There are 4 nested groupings, the coarsest first. Each group lies inside one group of the grouping before and may be the whole of it. The rows also spread widely along 15 directions, which tell nothing about the answers.
In the rows, zero is written as 128.
Some rows, each with its group in each grouping after it:
[111 182 101 163 128 153 165 136 161  96 160 125 107 112 178 124 127 176
 132  94  88  86 104]
debe vaki J493 Lerem
[ 85 110 180  80 163 120 125 125 116 124 111 137 135 121 131 133 140 104
 122 107 131 167 111]
Bukez vupe J666 mosag
[146 128 130  98 124 185 118 131 188 136  96 137 158 169 102 137 139 108
  91 127 135 107 138]
Bukez leka J345 nefa
[ 73 158 142 131 140 116 134 171 123 130 113 129 135 173 100 175 137 108
 122 141 101 184 123]
debe Vema J803 Sofu
[145 137 100 110 130 114 126 132 127 116 135 129 142 119 143 149 139 149
 106 148 124 120 114]
kubi duga J780 Gusuk
[149 150 162  94 131 169  70 159 194 190 149 133 146 140 138 166 148 128
 113 124 123 141 203]
kubi Zet J247 zof
[129 100  91  72 150 123 176 135 116 119  68 126 125 148 106 133 145 112
 139  93 141 105 110]
kubi Zet J699 Diso
[154 129 150 105 153  76 111 153 123 132 179 122  81 100 155 146 128 145
 150  79  95 178 116]
Bukez leka J893 gugi
[131 115 139 146 135 127 124 116 115 111  86 148 131  97 141 123 104 136
 141 112  98 111 103]
debe Vema J33 zito
[140  89 130 107 125  89 147 146 114 147 140 110 106 146 123 101 120 123
 143 147 151 155 132]
debe Bom J304 Demuz
[107  91 126 164 141 144 133 137 129 114  94 129 102 157 106 104 103 100
 180 148  84 119 149]
debe vaki J69 fuzaf
[ 83 191 149 117 125 192 150  93 176 165 140 138 159 152 149 115 162 111
 100 113 129 126 134]
debe Bom J729 bab
[145 126 108 113 115  50 139 123  94 142 124 124 150 156 119 130 129 137
  82 192 164 170  88]
kubi Zet J299 zop
[173 124 132 123 104 121 114 137 132  80 144 112 114 142 115 123 125 141
 102 121 136 130 119]
Bukez Pufu J360 pemut
[104 111 151 114 132 169 140 103 147  96 127 128 146  97 135 102 138 129
 128 117 119 105 151]
kubi Zet J299 kuras
[124 152 143 133 139 112 112 103 121 114 151 109 146 118 141 134 124 148
 111 102 105 145 126]
kubi Zet J699 Zavu
[ 97 124 119  88 149 100 119 137  96 146 147  96 140 141 128 146 135 134
 123 136 146 149  92]
Bukez leka J893 Gadu
[161 109 103 139 141 138 119 137 165 140 152 108 133 154  96 142 116 124
 152 149  93 148 128]
debe vaki J69 pego
[ 82 138 130 106 136 177 140 101 146 169 148 118 139 106 138 114 161 112
 153 116 133 117 150]
Bukez vupe J801 sebos
[170  70 134 124 134 108 102 107  68 102 108 123 105  72 126 112 109 129
 178  96 117 108 113]
Bukez vupe J410 zipu
[119 145  99 128 119 137 136 124 114 114 120 145 112 107 136 130 157 122
 147 136 123 110 119]
Bukez Pufu J945 medam
[123 145  99 103 111 126 142 142 125 133 163 124  92 122 167 110 158 144
 137 136 155 105 135]
Bukez Pufu J140 vumil
[145 106 118 164  95 141 156 125 145 198 116 157 105 113 156  92 112 130
 151 182 144 103 102]
Bukez vupe J801 ker
[ 95 147 149 104 149 193 107  81 127 151 185 120 107 132 150 124 154  95
 164  93 110 128 112]
Bukez vupe J666 Punor
[183 160 106 130 111  96  84 137 150 169 102 147 153 146 136 149 127 142
  78 171 143 135 133]
Bukez Pufu J360 zagip
[140 137  84  68 150 128 110 112 146 151 175 126 129 136 117 147 175  97
 153 150 113 164 156]
debe Vema J803 Ran
[114 144 100 120 116 121 144 154  83 117  95 140 100 109 148 136 153 134
 150 117 140  96 121]
Bukez vupe J410 nove
[163 124 107 172  97 136  90 121 142 141 139 147 138 116 129 124 126 129
 141 214 110 125 142]
debe vaki J962 kemo
[107 148 161 167  99 128 168 157 149 119  93 139 134 126 104 117 130 135
 108 124 118 145 152]
Bukez leka J893 Gadu
[156 124 158 125 124 130 129 118 168 104 151 162 127  91 135 132 136 128
 121 131  93 166 113]
debe Vema J803 Sofu
[128 107 122 136 113 123 125 143 106  98  90 138 151  99  84 149 143 119
 135 163 119 141 123]
Bukez leka J893 Gadu
[138 153  96 111 156 100 137 118 144 133 143 158  95 124 172 127 148 119
 142 121  94 142 122]
Bukez vupe J410 nove
[134 139 106 144 120 109 111 138  83 118 159 116 102 123 151 141 128 142
 155 143 114 127  91]
debe Bom J729 bab
[157 145 115 103 115 142 144  85 118 125 125 157 104 169 144 117 149 104
 111 123 138 113  67]
kubi Zet J299 kuras
[172 157  95 108 133 134 122 144 144 140 111 140 106 113 134 145 158 130
 148  82 111 111 169]
Bukez vupe J666 mosag
[131 160 133 162  85 143 148 166 122 123 135 132 102 144 144 141 125 151
 112 132 140 111  85]
Bukez vupe J410 zipu
[142 123 116  86 123 111 132 113 128 155 130 128 138 123 142 116 150 131
 114 144 156 130 141]
kubi Zet J699 Diso
[142 136 102 137 119  93 145 114 127  85 116 142 128  75 152  99 138 156
 117 138 124 112 138]
Bukez Pufu J360 zagip
[126 161 132  92 152  84  75 129  99  84 121 132 103 171 164 128 140 127
 106 107 116 137 159]
debe vaki J493 Lerem
[187 114 132 162 108  91 120 138 150 150 110 156 127 152 149 129  83 150
  87 182 125 138  77]
kubi Zet J699 Zavu
[188 125 143 170  52 153 129 163 132 195 122 154 111 142  90 156 132 115
 133 175 155 145  86]
Bukez vupe J801 sebos
[179  98 104 163 129  68 123 145 114 147  73 137 114 141 142 120  68 155
 120 149 126 111  77]
Bukez Pufu J945 medam
[119 129 108  93 117 131 150 183 130 104 102 135 121 168 110 149 162 121
 115 156 152 130 130]
debe vaki J69 pego
[140 133 122  97 131 126 146 110 146 174  99 134 149 123 117 110 149 121
 127 112 145 130 160]
debe vaki J493 Lerem
[146 104 149 143 138 137  84 125 128 142 121 123 134 112 155 129  86 147
 131 125 115 103 109]
Bukez vupe J410 zipu
[156  95 138 119 148  80 110  98 139 134 127 148 140 126 126 116 118 110
 121 173 106 178 136]
kubi Zet J247 zof
[180 164  77 104 136  77 142 134 127 104 193 128  83 142 137 163 163 131
 134 110  95 176  97]
kubi Zet J699 Zavu
[164 130 111  80 145 174 125  62 150 105  72 136 171 150 124 116 136 119
  89  80 136  66 105]
kubi Zet J299 zop

New rows. What belongs after each?
[ 92 109 151 135 140 115 139 126 121 116  93 156 105 127 118 101 133  90
 156 143  96 158 159]
Bukez leka J893 gugi
[133  92 135 134 148  97 107 128 104  76 148 134  66 122 166 101 108 127
 169 129  84 130 140]
kubi Zet J699 Zavu
[ 88 119 178 153 146 184 122 131 135 121 114 121 128 128 122 140 102 118
 148  89  93 119  99]
Bukez vupe J666 Punor
[125 136 111 114 142 143 135 147 122 134 115 125 122 131 127 159 135 127
 143  99 117 115  98]
Bukez vupe J410 zipu
[160  94  99 111 138  78 139 145 123 125  90 135 136 116 138 126 111 151
 115 153 131 117 129]
kubi duga J780 Gusuk
[113  97 142 110 143 143 142 110 136 131 105 126 140 127 142 108 111 131
 125 121 134 107 110]
kubi Zet J699 Zavu
[108 133 187 158  77 152 139 107 113  90 136 139 136 125 116 101 136 121
  96 162 138 141 131]
kubi duga J780 Gusuk
[122 119 137 165 127 114 131 113 143 171 147  99 167 112 139 115  85 169
 115 159 123 129 113]
kubi Zet J299 zop
[168 132 124 152  88 138 124 149 122 146  81 150 121 118 131 121 130 145
 133 146 143  95 140]
debe vaki J69 pego
[147 100 155 112 122 162 122 144 134 172 142 158 121  47 156 157 139 143
 162 130 121 114 101]
kubi duga J780 Gusuk
[163 140 135 136 105 114 105 134 159 165 116 155 165  96 110 144 146 130
 104 175 124 164 156]
Bukez leka J893 Gadu
[169 135 130 107 119  97 114 105  95 112 128 147  95 152 149 118 136 118
 113 122 129 132 114]
kubi duga J780 Gusuk
[113 122 157 139 154 135 115 116 139 173 107 103 169 138 125 135  87 143
 114 108 109 126 130]
kubi duga J780 Gusuk
[141 124 116  95 118  83 163  88  85 105 122 133 126 118 104  98 165 110
 131 123 149 159 116]
debe vaki J493 Lerem
[123 177 132 138 122 181 126  89 164 163 125 137 151 172 134 136 134 114
 100 120 112 117 110]
kubi Zet J699 Diso
[145 104  94 103 145 125 108 159 138  99 104 133 123 157 154 142 112 144
 110 157 120  86 126]
kubi duga J780 Gusuk
[131 125 147 117 119 155 138 106 137 173 120 134 128 103 152  99 134 135
 141 108 143  99 150]
kubi Zet J247 zof
[137 126 138 106 110 157 124  88  67  83 146 133 107 116 115 129 163  96
 156 107 132 125  67]
debe Bom J304 Demuz
[175 150 111 173 103  71 118 110  87 137 106 165  87 144 131 114 124 114
 146 156 102 153 117]
debe vaki J493 Lerem
[139 161 121  92 126 108 109 125  91 109 103 137 131 116 157 143 150 147
 106  97 142 112 113]
debe Vema J803 Sofu
[142 135 101 114 136  88 130 127  93 164  88 143 127 113 147 136 133 134
 131 128 141 122 105]
Bukez vupe J410 zipu
[104 118 128 126 150  83 136 122 120 105  86 132 152  91 139 109 120 144
 115 135 114 135 145]
Bukez leka J893 gugi
[ 94 139 111 120 150 133 154 140  95 126  91 125 114 105 136 149 136 135
 160  72 119  98  85]
Bukez Pufu J945 medam
[ 83  89 109 109 188 120 122 168 121 111  90  65 139 157 116 130  86 146
 149  90 112  98 160]
Bukez vupe J666 mosag
[122 101 145 106 105  97 106 114  60  74 151 159  87  94 155 105 158 114
 150 180 144 144 107]
debe vaki J493 Lerem
[162 156  97 116 103 101 131 129 145 134 134 137 125 180 103 124 159 108
  95 169 137 165 149]
Bukez leka J893 Gadu
[129 107 106  98 134 135 137 118 135 132 153  89 151 119 131 114 131 151
 127 133 148 105 143]
kubi Zet J247 zof
[167 113 139 135 109 104  93 133 114 118 161 104 135 127 109 131 123 144
 125 159 131 159 132]
debe vaki J69 pego
[ 98 101 114 135 120 154 119 123  53  53 126 120  89  95 145 112 132 133
 187 124 117  69  98]
debe vaki J493 Lerem
[155 131 176 111  60 116 129 107  74  87 207 131  84  61 134  94 180 132
 146 124 157 167 139]
debe Vema J803 Sofu
[195 106 102 115 141  69 131 112 144 147 118 145 121 144 101 121 127 108
 136 144 107 177 133]
debe vaki J493 Lerem
[144 133 159 112 167 137  85 111 165 114 101 139 155 103 145 137 109 139
 116  77  80 125 156]
debe Vema J803 Ran
[144 134 116 141 105 135 115 139 110 149 103 149  98 153 142 125 124 119
 135 150 133 101 104]
Bukez leka J345 nefa
[ 90 117 173 120 137 121 127 141 120 128 104 152  85 178 160 103 115 103
 125 139 122 136 138]
kubi Zet J299 kuras
[121 119  91 157  99 102 168 169 121 130  77 161 111 155 102 126 134 108
 143 206 123 145 134]
debe Vema J803 Sofu
[151 151 101 151 101 126 118 112 109 128 130 141 126 140 126 129 144 125
 130 175 125 128 107]
debe vaki J69 pego
[100 123  93 102 108 116 157 157 110 118 115 129  96 143 156  91 151 133
 127 167 169  90 150]
Bukez leka J345 nefa
[133 150 101 125 153 144 120 110 129 109 131 142 105 120 164 132 138 132
 157 103  86 101 111]
debe vaki J69 pego
[115 112 102 155 114 194 156 133 164 164 157 131 119 128 116 127 133 116
 180 169 107 110 106]
debe vaki J493 Lerem
[151 121 123 127 126 151 116  91 108  83  75 149 115 169 133 109 115 108
 117 114 116  81 103]
kubi Zet J299 kuras
[168 128  95 151 104  81 145 158 114 129  94 151  97 138 156 118 106 156
 112 158 137 108  83]
Bukez leka J893 gugi
[131  78 142 125 156  98 156 107 150 142 135 149 107 117 126  97 111 101
 155 146  93 178 101]
Bukez leka J893 gugi
[132 125 157 126 138 126  93 141 145 154 125 112 154 133 119 145 103 140
 119 124 112 150 146]
debe Vema J803 Ran
[116 132 161 127 138 118 164 124 143 104 145 108 119 122 126 106 121 145
 127  67 110 147 129]
debe vaki J493 Lerem
[198 135 138 113  74 145 116  92 111  81 116 156 105 107 114  99 167 111
 116 112 152 113 138]
Bukez Pufu J360 pemut
[122 113 146 135 110 124  91 127  74 111  86 119 143 122 128 114 118 142
 127 148 151 100 137]
debe vaki J69 pego
[ 74 125 151 140 133 163 153  70  86  99 169 121 117 105 133 110 135 113
 166 113 106 132  47]
debe vaki J493 Lerem
[122 110 113 165  85 127 151 171  84 100 175 132  51 131 101 134 155 101
 204 182 106 157 136]
kubi Zet J247 zof
[105 113 141 120 133 163 145 165 135 125  90 140  94 142 151 127 119 133
 149 103 121  79 128]
kubi Zet J299 zop
[175  92 161 131 138 139  96 131 155  90 103 142 151 100  86 148 121 120
 136 119  85 155 140]
debe vaki J69 pego
[112 138  90 105 121 108 112 132  99 114 151 138 109 104 172 118 159 138
 147 177 132 118 150]
debe Vema J803 Sofu
[125 108 128 128 150  90 117 130 105 108 104 117 151  90 122 134 114 149
 137 123 109 136 126]
debe vaki J493 Lerem
[131 136 172 172  88 144 138  91 103  65 105 161 124 124 103 114 135 103
 116 136 106 147 104]
kubi Zet J699 Zavu
[133 134 112 107 121 112 146 168 123 140 125 150 101  95 138 148 168 132
 157 134 126 135 160]
kubi Zet J247 zof
[132 138 100 140 117 134 153 102 126  96 142 123 140 119 123 122 138 137
 121 143 111 117 118]
kubi duga J780 Gusuk
[104 130 147 130 125 111 137 135 108 125 157 111 130 106 149 136 124 155
 123 130 127 143  97]
kubi Zet J699 Diso
[139 112 151  70 127 128  82 129  98 128  87 149 140 146 141 147 141 117
  98 143 164 112 110]
kubi Zet J299 zop
[108 109 175 132 135 124 120 186 126 160 131 129 100 177 104 163 111  97
 151 141 109 187 106]
debe Bom J304 Demuz
[139 170  88 123 132  73 123 132 112 128 147 130 111 118 181 121 142 157
 122 142 124 129 141]
debe Bom J304 Demuz
[121  95  95 115 162  99 140 127 106 111 130 123 114 137 135 136 112 125
 150 149  97 131  90]
kubi duga J780 Gusuk
[106 143 121 120 137 134 103 123 107 158 119 110 152 140 119 146 133 127
 137 132 128 127 130]
debe vaki J493 Lerem
[ 96 130 144 110 140 140 124 154 142 183 104 141 148 127 149 148 126 137
 123 142 139 124 109]
debe vaki J493 Lerem
[188 111  72 143 141  85 100 141 143 142 127 110 133 150 120 146  98 147
 134 160  98 133 144]
kubi Zet J699 Zavu
[126 101 125 136 144 100 138 106 104 107 102 135 132 104 153 108 101 142
 124 136 123 113  75]
Bukez vupe J410 zipu
[174 102 100 106 109  84 133 152 148 154 183 107 146  66 126 127 146 170
 124 176 152 156 143]
Bukez leka J893 Gadu
[142 137 147 126 122 117 123 105 103 105 122 120 128 134 114 125 132 125
 119  97 118 140 128]
kubi Zet J299 kuras
[108 161 101 157 129 124 135 108 134 120 124 123 152 144 122 126 127 132
 111 151 103 131 116]
Bukez leka J893 Gadu
[ 91 105 139 102 160 133 145 182 136  77 116 136 111 136 151 162 119 135
 121 118 113 126  62]
Bukez vupe J410 nove
[125 124 150 126 107 125 141 106 102 125 105 146 139  99 128 111 143 119
 118 137 150 134 105]
Bukez vupe J410 nove
[100 113 126  94 140 119 153 167 118 134  67 100 142 159  81 132 135 117
 125  96 148 125 164]
Bukez leka J345 nefa
[111 154 124  85 182  89 101 131 120 145 133 104 140 144 162 154 121 146
 105  91 121 145 109]
Bukez vupe J666 mosag
[116  99 131 120 166 124 137 169 160 136 105 120 127 136 132 136 102 133
 146 115  99 130 137]
debe Bom J304 Demuz
[105 118 131 119 124 118 123 160 117 137 127 127 135 114 130 142 140 136
 133 167 134 137 149]
kubi Zet J299 kuras
[133 108 119 113 123 115 142 126  85 161 110 106 128 125 118 118 122 138
 150 113 157 112 100]
debe vaki J493 Lerem
[193 127  89  99 105  67  94 135  56 150  96 145 118 100 133 145 152 141
 139 146 163 123 116]
debe vaki J493 Lerem
[117 113 138 127 150 117 115 124 138 124 153 108 144 150 126 128 109 124
 124 148 106 159 110]
debe Bom J729 bab
[ 77 122 176 162 126 169 145 140 146 146 140 100 135 161 120 124  92 134
 126 124 112 128 112]
kubi Zet J299 kuras
[130 172 155 136 105 130 102 104 136 119 190 142 137 116 136 144 162 123
 105 160 108 178 135]
kubi Zet J299 kuras
[123 126 145 135 114 105 108 124 101  92 150 118 120 104 142 111 129 144
 122 141 126 139 131]
Bukez leka J893 gugi
[124 113 120 147 128 159 145 159 169 148 153 132 115 130 116 152 128 121
 161 153  93 144 126]
kubi Zet J699 Zavu
[136 126 118 128 133 106 122  92 138 130 138 123 146 122 129 103 125 127
 113 157 125 147 126]
Bukez Pufu J360 pemut
[100 120  75 101 151 125 161 189 142 165 162 110  97 142 162 152 134 148
 154 152 137 117  92]
Bukez vupe J666 Punor
[107 164  94 171 123 135 178 121 185 101 129 156 115 157 174  85 122 137
 107 175  96 109 130]
debe Bom J304 Demuz
[120 183 105 119 128 104 118  95  77 143 100 110 147 148 147 121 138 139
 108 102 149 107 120]
debe Bom J304 Demuz
[189 128 126 132  97 137 144 136 129 133 151 116  98 131  89 128 148 124
 158  94 124 141 130]
debe vaki J69 fuzaf
[141 150 120 125 133 122 122 142 118 125 137 113 128 129 106 166 141 129
 134  95 109 149 119]
Bukez vupe J410 zipu
[138 125 132 152 123  94 126  94 133  95 151 109 145 105 155  83 106 166
 103 146 119 125 154]
kubi Zet J247 zof
[145 136 137 126 120 118 134 130 120 134 129 127 113 137 122 124 137 127
 135 113 125 141 122]
debe vaki J69 fuzaf
[136 145 136  90 129 131  98  78 145 139 151 150 145 131 153 118 161 108
 101 159 129 149 146]
kubi Zet J699 Diso
[126 105 137 138 115 128 141 138 116 139 119 116 147 110 137 126 103 156
 112 144 153 109  74]
Bukez vupe J410 zipu
[107 172 128 130 119 138 163  69 127 106 155 133 154  76 116 115 173 123
 133 106 103 158 133]
debe Vema J803 Sofu
[143 119 138 123 123 104 148 143 129 116 105 131 138 102 130 122 129 154
 116 123 136 129 117]
debe vaki J69 fuzaf
[165 139  90 102 115 151 113 114 129 101 138 148 105 149 121 130 174  99
 145 150 121 117 134]
debe vaki J69 fuzaf
[127 148 133 128 115 141 145 134 129 186 148 126 105 162 130 135 130 118
 131 122 136 139  75]
Bukez leka J345 nefa
